The rows are grouped in 3 ways, from coarse to fine. Each group lies inside one group of the grouping before and may be the whole of it. The rows also spread widely along 10 directions, which tell nothing about the answers.
(in the rows, 128 means zero)
Known rows, each followed by its group in each grouping:
[147  86 137 131 144 165 118 159  88 148 170 100 111 129  97  98 123 143
 159 103 135 121 105  91 124 153 136 141 132 118 160] | Saz Q695 bepid
[145 106 126 121 118 129  98 134 127 139 142 122 151 144  94 147 119 142
 151 129 140 128 135 121 121 152 174 142 128 133 123] | Lofa Q660 Maba
[111  51 151 155 205 161 120 133 126 125 159  65 118 172 148  91 132 111
 100 123 110  95 126 125  97 152 130 158  90 153 139] | Saz Q748 zisum
[102 116 161 147  86 165 109 130 116 130 111  93 116 169  83 168 160 162
 143  74 128 113 122 134  65 209 120 152  77 121 138] | Lofa Q160 zile
[130 150 106 169 104 120  98  79 180  82  79  86 130 115 161 193 111 154
 168 139 119 127 163 144 124 113 118 127 151 138  91] | Saz Q3 loke
[130 145 123 151 122 191 123 148  83 142 164  68  27 103 103 102 101 146
 141 118 107 139 136  75 147 133  82 136 147  69 140] | Saz Q3 gasul
[126 115 123 127 148 145  86  67 168 115 128 101 127 130 120 162 139  98
  89 137  98 108 167  80 117 145 196 156 114 138 101] | Lofa Q160 meniv
[110 160 122 120  90 125 162  83 133 129 152 148 123 103 122  99 166 115
  91 121 103 102 136  88 163  98 130 148 108 100 148] | Saz Q695 Pozal
[101  80 152 104  87 123 200 108 122 155 173 124 146 164 159  75 171 124
 143 134 124  74 108 148 125 148 128 169  67 139 166] | Saz Q202 Pipeg
[151 155 140 121  78 126 149 160 111 161 163 122 173 145  93  97  99 183
 150  72 147 122 132 183 144 123 143 108 133  81 142] | Lofa Q133 rif
[125 173 119 122  84  84 142 146 106 145  90 148  96 114 133 149  97 143
 148 181 143 194 129 145 134 110  98  90 157 110  91] | Lofa Q660 dif
[132  84 142 162 176 174 123 176  80 132 194  85 115 152  92  83  98 147
 125  90 130 103 110 101 126 127  95 145 127  99 171] | Saz Q695 Loma
[153 171 116 139  91 104 151 166 124 162 160 105 121 165  85 124  75 178
 168 169 138 145 165 128 130 123 141 129 150  93  81] | Saz Q3 Das
[116 176 155 125  57  91 195 142 111 161  87 136 128 133 156  92 168 144
 106 121 123 137 112 190 118 150 108 101  88 122 119] | Saz Q695 Loma
[115 156 140 154 130  94 129 142 134 125  77 106 135 159 151 135 122 144
  83 126 120 163 139 190  79 141 110  96 120 136  82] | Lofa Q133 rif
[136  61 115 154 163 182 109 103 141 122 140  20  72 139 172 131 109 112
 164 162  95 117 115 106 120 143 123 143 120 152 111] | Saz Q695 bepid
[150  97 127 171 195 127 101 140 128 100 103  70 119 112 196 116  82 119
 111 134 125 150 113 167 126 101 109  86 158 149 115] | Saz Q695 Loma
[ 99 107 122 121 121 119 130 129 105 110 158 206 139 103  90 137 147 144
 162 105 162 119 115  46 134 108 105 173 153 130 191] | Saz Q3 Das
[ 90 146 155 139 122 141 163 154  70 157 138 138  68 131 111  83 157 139
  89 107 125 140 115 111 122 144  67 134 104  91 154] | Saz Q748 zisum
[113  91 153 168 142 144 108 128 130  89 111 126 166 134 141 143 149 156
 135  55 145 100 109 162  90 140  94 143 112 140 178] | Saz Q3 Das
[152 154 140 139 138 103 100 125 136 123  63 112 142 106 177 124 125 130
  73  92 121 169 139 198 107 137 158  69 141 139  98] | Lofa Q133 rif
[114 162 104 131 139 105  95  84 152  95 128 169 156  96 111 150 130 123
  88 109 124 135 158  79 145  75 144 132 161 118 126] | Lofa Q133 rif
[146 154 132 131  46 165 131 111 128 150 178  99 118 130  74 133 132 183
 200  92 133  89 149 109 150 140 139 160 113  73 148] | Saz Q202 Pipeg
[ 88  67 143 113 148 126 147 138 112 148 170 152 135 178  94 108 172 128
 145 149 136  95 126  61  94 169 148 199  88 166 149] | Saz Q748 zisum
[113 140 121 135 123 130 136 132 105 130 127 137  77 110 123 129 129 135
 131 139 130 151 130  83 127 126  98 139 143 117 134] | Saz Q3 Das
[ 97 117 139 146 103 103 113 111 149  81  68 165 175 115 151 168 176 152
 151  92 149 115 116 149  86 147 106 150 119 172 158] | Saz Q3 gasul
[146 129 122 163  98 192 111 112 134 126 147  38  82 120 119 142 104 160
 185 103 111 108 128 115 149 132 104 135 123  96 133] | Saz Q695 Loma

New rows, each followed by its group in each grouping:
[ 77 138 106 134  99 129  86  73 147  91  63 161  81  96 122 216 174 132
 154 129 127 159 131  46 100 144 100 161 135 162 125] | Lofa Q133 rif
[138  78 122 109 153 104 159 140 115 151 140 117 109 131 180  89 112 104
 139 186 129 148 122 119 128 132 152 130 140 168 118] | Saz Q3 Das
[137 108 119 113 124 105 129 121 128 134  86 117 115 104 195 130 110 122
 146 150 133 172 113 156 131 126 142  90 154 166 110] | Lofa Q133 rif
[121 126 142 177 186  82  76 180 115  82  74 175 177 125 119 157 112 169
 118  92 179 162 119 165  77 118  92 101 163 151 138] | Saz Q748 zisum
[128  95 112 131 164 133  67 129 116 104 146 157 107 106  91 162 134 132
 159 135 148 135 138  20 107 138 155 167 160 144 145] | Saz Q202 Pipeg
[107  69 114 122 142 145 129  86 145 133 131  85  63 141 159 146 148  94
 160 196 101 123 138  45 107 164 151 183 112 182 104] | Saz Q3 Das
[118 159 145 177 108 136  99 102 144  92  43  97  98  99 177 168 153 151
 111  81 118 148 125 181  96 143  76 105 117 129 126] | Saz Q3 Das
[114 100 158 152 129 117 111 134 136 105  57 114 165 146 177 150 154 152
 123  68 138 138  98 214  63 169 110 107 101 170 137] | Lofa Q133 rif
[124 166 119 133  95 137 155 136 113 166 156  88  78 160  82 114 128 145
 130 168 105 132 150  80 120 147 131 146 114  95  89] | Saz Q695 bepid
[118 169 147 111  71  96 145 190  64 164 116 199 128 131  65 128 134 174
 146 112 170 177 108 131 110 149 104 113 133  96 147] | Lofa Q660 dif
[110 112 119 131 166 128 130 132  93 126 153 137  88 114 129 100 132 106
  99 147 123 137 138  54 132 123 123 146 150 129 141] | Saz Q3 loke
[148 135 118 107  83  95 105  54 190 118  50 113 154  97 196 168 154 116
 142 132 113 145 144 169 125 144 200 104 128 180  83] | Lofa Q133 rif
[ 96  99 140  99  94 104 163 102 148 139 160 171 194 176  94 137 164 132
 131 131 134  74 133 111 103 153 172 183  81 146 148] | Lofa Q160 meniv
[121 140 111 142 100 150  85  53 192 110 126 102 123 127  93 189 157 144
 168 137 107  96 180  60 130 137 171 182 114 135 101] | Saz Q748 zisum
[102  99 122 127  96 104 192 106 159 129 160 105 166 171 164 107 126 129
 164 175 119  85 135 159 132 111 122 161 105 146 122] | Saz Q3 gasul
[162  59 140 161 160 208  72 128 118 111 160  42 113 120 132 127 106 152
 180  60 127  94 126 116 125 160 147 141 135 129 169] | Saz Q3 loke
[121 107 125 127 174 117  83  98 151 104 112 136 145 130 124 162 130 107
  84 137 121 127 151  90  96 142 180 144 132 155 111] | Lofa Q160 meniv
[153 138 106 128 102 135  72  65 182 105 138 117 167 107  97 181 115 136
 168 125 123 111 168 102 159  96 192 143 148 114 112] | Lofa Q660 dif
[118 176 126 118  93 116 147 135 111 168 141 119  91 155  85 123 132 128
  88 174 106 150 158 102 127 145 144 135 110  94  79] | Lofa Q660 Maba
[121 114 139 131 127 121 120 181  76 141 122 165 104 117 102 130 122 170
 173 117 172 163 104 106 113 147  95 127 151 131 159] | Saz Q748 zisum
[133 157 124 115  82 145 109  79 160 145 129 101 108 135  85 169 135 137
 131 136 102 115 172  88 126 163 191 150 108 108  93] | Lofa Q160 meniv
[149  55 141 139 175 131 116 181  87 121 116 114 130 106 178  99  99 136
 163 105 159 152  71 155 118 133 106  94 152 164 172] | Saz Q695 Loma
[151 136 107 160 146 118  82 127 165 100 145 109 153 148  84 174  86 163
 158 142 137 124 174  91 114 113 158 152 161 125  93] | Saz Q3 Das
[160 172  99 165 126 136  57  89 173 101 107  87 122 106  97 184 118 147
 138 130 113 132 171  83 126 116 169 131 157 114  80] | Saz Q695 bepid
[119 119 118 129 148  57  96 150 142  90 100 215 220 129 111 172 118 157
 147 112 180 152 125 128  95 100 140 126 173 167 139] | Lofa Q133 rif
[162 133 130 171 149 133 105 154 132 137  93  25  90 155 155 129  93 145
 122 156 107 159 137 175  86 163 135  89 129 134  60] | Saz Q695 bepid
[125 102 143 122 112 159 144 132 100 133 196 140 157 117  99  73 149 147
 138  61 136  76 118 107 153 125 132 164 116  97 204] | Saz Q3 gasul
[130 116 139 112 133  57 181 194  92 154 146 187 178 156 132  79 112 146
 127 152 166 150 115 155 109 121 135 118 145 145 135] | Saz Q3 Das
[163  96 124 161 187 139  85 151 129 101 170 107 180 124 111 113  81 148
 137  88 146 104 126 126 141  91 144 123 164 121 154] | Saz Q695 Loma
[145 164 163 125 120  82 151 187  88 155  95 151 150 126 147  64 149 139
  65  97 134 158 132 193  96 164 148  84 122 122 122] | Saz Q3 gasul
[142 133 121 157 124 113 133  83 182 113 104  48 140 143 200 127 111 121
 111 161  94 115 168 187 128 118 155 114 120 142  73] | Saz Q3 loke
[ 86 207 117 157  63 127 142  84 134 105  86 132  70  96 134 166 157 149
 118 125 111 141 151 102 139 111  59 135 129  91 117] | Saz Q3 loke
[109  62 156 108 147 109 105 140 108 127  86 170 163 136 148 136 183 110
 108 104 148 138  90 136  74 192 161 138  98 192 157] | Lofa Q660 Maba
[178 109 125 129 173 125  61 154 123 123 130 128 165 108 110 128  91 147
 132  84 150 155 137 126 120 128 193  98 180 136 129] | Lofa Q133 rif
[175 168 100 149 170 117  41 136 141 119 117 120 104 100  81 165  82 149
 132 157 135 176 185  63 133 116 188 113 193 118  68] | Saz Q748 zisum
[ 58  97 119 129 104 138 158  56 141 102 104 119  78 107 194 152 148  87
 124 161 107 125 105 111 139 110  60 143 107 148 146] | Lofa Q160 zile
[106 111 110 128 121 157 104  96 126 110 137 133  89 101 108 177 111 133
 159 137 132 130 122  60 138 117 107 153 148 118 147] | Lofa Q160 meniv
[126 176 116 146 120  98 143 135 108 130  93 113  81 100 173 123  72 123
  97 174 124 197 129 178 157  73  68  62 167  89  91] | Lofa Q660 dif
[128 102 140 181 153 156  70 133 145  73 141 118 190 143  81 165 133 173
 153  42 148  78 121 121  98 125 116 158 122 127 176] | Saz Q695 Loma
[189 156 133 144  85 119  96 159 143 145 117  97 154 143  89 156  95 199
 197 103 153 141 157 166 109 159 180 111 148 117  96] | Saz Q3 Das
[160 177 127 158 122 135 132 160  96 157 118  63  67 116 138  94  89 145
 105 140 111 172 134 156 136 127 109  74 150  82  89] | Saz Q695 bepid
[142 140 133 128 128 160 126 121 108 155 164  98  99 122 100  85 152 120
  90 108  99 113 138  84 138 143 161 138 114  96 133] | Saz Q695 bepid
[148 154 145 171 129 107 103 147 143 115  82  89 152 147 134 142 125 157
 110 107 128 135 139 182  87 149 133 100 119 135  95] | Saz Q695 Loma
[ 89 150 132 127 135 137 133 105 102 135 120 150  57  94 128 108 175 107
  74 132 110 146 133  59 137 130  99 147 115 116 138] | Saz Q748 zisum
[114 127 106 117 134 121 143  55 180 134 149  83 130 146 159 116 134  85
  83 171  77 109 172 105 146 105 181 149 111 136  79] | Lofa Q133 rif
[109 104 113 142 128 122  96  82 164  80  97 140 139 108 135 182 161 130
 158 127 126 111 123  77 110 125 133 165 126 172 140] | Saz Q695 Pozal
[107 168 122 122  21 144 136  85 149 151 105  89  77 147  91 191 141 154
 182 155 111 132 155 105 112 180 135 150  97 111  84] | Lofa Q160 zile
[135  72 120 142 155 106 162 195 101 151 164  96 130 182 132 103  64 154
 192 199 152 144 101 138 108 123 106 127 149 149 113] | Saz Q695 bepid
[153 149 131 165 121 135 140 162 120 134 199  88 156 160  92  94  68 182
 147 109 141 101 148 166 146  88 109 123 142  60 134] | Saz Q202 Pipeg
[ 90 142 103 150 117 128 133  79 157 102 140 131 109 116 125 158 121 136
 154 158 124 118 145  86 158  75  79 161 140 115 128] | Saz Q748 zisum
[131 153 129 129  92 140 118  80 155 130 160 116 138 130  94 127 169 137
 118 107 108  83 171  89 132 138 176 169  95 100 127] | Saz Q202 Pipeg
[ 92 154 132 131 107 122 172 119 106 144 139 134  86 135 118  97 168 118
  80 145  98 122 128  85 125 131 104 153  96 111 132] | Saz Q695 Pozal
[101 162 119 157  73 172 167  97 130 141 158  60  68 146 106 127 127 151
 147 143  95 104 134 108 147 113  67 151 101  73 120] | Saz Q695 bepid
[130  60 139 126 173 149 100 106 140 122 158 110 163 151 114 112 174 103
 113 111 114  80 129  73  93 166 200 180  96 168 144] | Saz Q695 bepid
[147 105 100 117 146 121 115 124 126 112 176 152 147  85 124 107  94 126
 164 141 142 122 139  76 176  74 149 142 186 123 156] | Saz Q3 gasul
[ 91 196 137 135  58 123 138 115 112 125  90 172 104 111  90 172 148 162
 110  95 138 144 129 124 117 137  75 124 116  80 141] | Lofa Q160 meniv
[123  62 145 152 206 151  95 157 106 115 167 118 143 141 113 104 120 133
 121  94 143 110 119 107 110 130 126 149 131 139 168] | Saz Q748 zisum
[153 167 132 129  77 114 102 114 127 130  71 150 119  65 143 147 138 162
 167  94 151 162 126 152 150 128 132  94 150 123 136] | Saz Q748 zisum
[144  95 163 114  99 169 119 109 126 144 145 110 160 131 116 120 150 143
 131  51 131  86 118 157 122 177 174 138  87 118 176] | Lofa Q160 meniv
[118  26 134 129 194 149 126 113 127 123 148  91 112 129 191  95 129  97
 140 149 125 111 103 115 129 134 131 149 117 179 154] | Saz Q748 zisum
[138 173 121 108 103  91 151 128 121 158 140 159 136 121 101  97 147 124
  99 157 121 137 149  89 139 119 174 126 135 113 104] | Saz Q695 bepid
[133  99 138 167 121 174 116 140 118 116 145  65 108 141 112 139 112 171
 179  93 125 106 108 130 116 142  95 145 115 115 153] | Saz Q695 Pozal
[111 202 123 128  60 142 143  79 133 132 133 143  98  95  88 128 179 137
  95 100  98 111 154  73 159 116 127 152 102  76 139] | Saz Q695 Pozal
[174 131 147 123 125 156  72 138 115 148 138  94 134 123  84 130 114 143
 120  76 128 135 150 125 114 179 208 111 131 108 120] | Lofa Q160 zile
[101 131 125 107 112  90 164 153  88 152 135 170  83 131 123 113 141 128
 137 187 142 158 123  75 111 139 111 146 130 136 124] | Saz Q202 Pipeg
[164  93 132 129 140 139  91  98 148 125 101  91 125  86 185 123 126 124
 153 114 129 135 124 155 149 135 170 106 137 159 128] | Saz Q748 zisum
[143  94 136 151 149 201  86 118 115 144 132  34  33 117 136 127 120 134
 157 124 103 134 134  93 124 174 132 139 119 124 118] | Saz Q748 zisum
[133 149 135 145  84  92 158 179 110 135 144 146 161 156 107 122  92 194
 183 127 171 129 122 178 118 111  87 115 141  97 140] | Saz Q202 Pipeg
[117  60 132 146 151 136 108 145 128  98 149 129 174 158 110 169  85 160
 181 109 167 106 105 137 101 127 107 146 139 143 165] | Lofa Q160 meniv
[ 85 110 146 134 117  67 141 144 138 116  72 167 180 179 143 166 160 136
 115 149 152 142 109 175  61 161 112 138  97 181 111] | Lofa Q660 Maba
[ 81 172 146 125 105  91 162 118 116 134  84 167 112 134 138 129 164 116
  37 134 119 147 133 146  97 148 103 115  96 114 114] | Lofa Q160 meniv
[149 105 149 150 177 138 112 163  83 111 151 140 162  97 144  72 115 139
  87  44 147 120 115 154 141 111 119 102 156 109 193] | Saz Q3 loke
[127 103 148 124 123 139  82 123 118 109 135 173 187 117  80 149 159 145
 140  52 157 110 118 113 114 142 155 148 118 126 182] | Lofa Q660 dif
